The same things were measured in two ways. Each way mixes the same 4 hidden numbers, adds some noise and spreads widely along 3 directions of its own, which tell nothing about the thing.
(in the rows, 128 means zero)
Some things both ways: the first way, then the second way.
[173 165 169 169 172 185 147 103]
[162 110 145 144  76 174 123 101 104 130]

[172 141 104 162 131 162 146 112]
[154 137 147 170 119 141 138 103 152 141]

[153 179 106 134 129 142 153 104]
[125  97 122 143 130 171 131 121 139 140]

[129  86 100 129 138 120 174 144]
[146 137 164 138 104 115 152 136 154 108]

[108 150 119  23 104  96 145 156]
[103 110 107 150 156 153 164 169 190 139]

[137 209  65 103 115 104 146 101]
[ 86  82 123 144 147 193 150 128 172 135]

[109 182  85 112 141  97 172 115]
[101  91 135 129 139 130 151 134 139 126]

[111 120 142 203 203 125 130 152]
[ 94 100 162 167  68 114 205 101 117 118]

[151 148  30  92 146  75 166 136]
[ 92  81 147 144 134 135 117 142 161 159]

[119 121  99 174 107 136 131 126]
[136 114 129 122 118 159 161 121 122 106]

[101 134  39 110  14 110  95 132]
[163 119  83  94 212 164 120 132 123 105]

[139 148  61 133 128 114 154 120]
[139 109 127 134 136 125 116 126 108 141]

[115 178 139 156 157 124 125 131]
[ 98 100 148 136 123 168 179 105 152 106]

[105 108 171 104 186 110 142 177]
[140 132 175 127  85 126 175 118 136  86]

[124 118 119 148 165 115 122 162]
[145 116 172 111 112 134 134  93 115  95]

Other things, the second way, with their names:
j416: [150 125 121 117 159 113 140 146 134 113]
j167: [125 116 147 121 156 160 132 119 158 111]
j847: [184 169 128 153 132 100 176 117 131 101]
j64: [157 139 116 109 163 170 149 129 155  98]
j680: [132 127 110 153 130 119 170 156 142 144]
j442: [115 122 139 176  80  91 221 121 121 126]
j225: [146 124 121 139 173 159 129 131 166 127]
j247: [160 131 139 103 167 145 102 128 140 105]
j436: [163 115 143 113  96 161 136 111  99 107]
j127: [136 115 146 131 115 111 137 126 117 123]
j199: [ 68  85 175 122 153 108 157 133 172 103]
j294: [163 139 141 142 138  99 149 115 125 118]
j695: [159 146 149 146 114 108 148 129 148 120]
j758: [162 127 161 149  91 121 125 107 115 131]
j717: [207 162 121 138 132  98 122 135 115 127]
j501: [ 95  59  93 124 115 221 148 132 109 143]
j75: [ 98  94 153 111 185  65  99 169 166 142]
j50: [187 120 121 119 106 154  97 119  86 129]
j413: [ 63  89 150 143 156  92 167 154 177 143]
j393: [166 140 145 169  79 101 145 126 127 142]
j314: [181 170 127 145 148 153 173 106 154  91]
j522: [110  73 125 139 113 147  98 143 116 173]
j474: [194 167 123 129 145 157 145 116 141  91]
j174: [152 127 113  96 146 166 148 140 120  91]
j280: [169 132 117 112 165 115 122 140 125 114]
j904: [204 151 143 129 138  45  86 145 109 135]
j48: [142  88 120 123 132 138  74 155 115 158]
j362: [125 106 131 123 137 155 159 101 113 105]
j462: [146 142 162 170  66  91 197 121 132 112]
j792: [158 141 163 116 134  84 136 154 145 105]
j853: [209 166 127 109 152  97 115 139 120  99]
j359: [137  97 117 112 139 150 123 115  99 117]
j481: [137 150 130 185 153  45 187 160 174 148]
j934: [149 151 124 135 181 153 173 118 166  93]
j832: [114 101 117 118 171  87 158 150 129 121]
j364: [ 97 103 121 176  83 177 207 116 142 137]
j94: [153 122 102 158 100 211 158 115 130 129]
j766: [136  83 163 100 110 143  77 101  87 117]
j941: [157 129 130 157 135 105 117 143 146 153]
j566: [159 152 120 154 124 158 180 113 150 108]
j929: [173 122 129 144 118 131  95 137 118 151]
j790: [165 140 154 116 137  82 130 128 115 101]
j156: [180 133 163 136  90 122  96 135 129 125]
j545: [120 109 111 140 130 172 160 144 143 131]
j846: [167 160 131 149 133 132 176 133 163 108]
j433: [183 127 108 118 151 134  98 145 118 132]
j344: [142 105 105 117 148 184 109 138 136 129]
j14: [130  90 134 154 102 160 115 110 115 153]
j398: [140 123 176 154  76  85 158 131 138 125]
j747: [187 144 132 124 137 134 118 114 114 111]
j284: [142 112 139 121 136 170 125  99 121 106]
j338: [124 106 124 128 142 134 134 150 150 130]
j20: [121 135 127 185 100 152 232  95 155 109]
j369: [129  86 161  86 153  93  69 147 121 120]

Some of these things the first way, each followed by its name:
[134 145 119  91 100 137 163 114]  j433
[134 134 144 125 111 155 142 127]  j747
[115 101 121 110 132 113 126 173]  j294
[100 131  64 126  46 116 112 133]  j934
[113 104 161 110 101 149 135 149]  j846
[118 146 115  97 120 121 165 130]  j338
[164 168  89 186 178 136 178 102]  j766
[109 166 109 155 129 119 110 129]  j362
[ 73 115 116 132 113 101 150 162]  j832
[111 111 169 100 129 141 147 155]  j680
[128  78 125 141  82 147  83 164]  j566
[147 112 212 108 198 165 164 153]  j393
[140 125  84 147 117 125  99 146]  j284
[111  80 175 146 186 135 148 168]  j462
[121 168 138 137 140 134 128 131]  j359
[177 195 100 128 163 144 162  89]  j14
[131  81 151 146 136 152 159 152]  j695
[ 89 175  81  88 159  63 190 139]  j413
[109 121 101 117  85 124 151 134]  j280
[104  57 181 161 106 164 103 180]  j847
[161 119 176 126 145 172 124 145]  j50
[162 171 128  90 187 120 160 132]  j522
[162 139 178  80 185 155 202 125]  j156
[121 151 139 128 167 124 174 126]  j127
[105  64  86  92 117  90 184 169]  j792
[130 158  71 140 102 117 156 112]  j167
[131  53 117 120 187 102 162 188]  j398
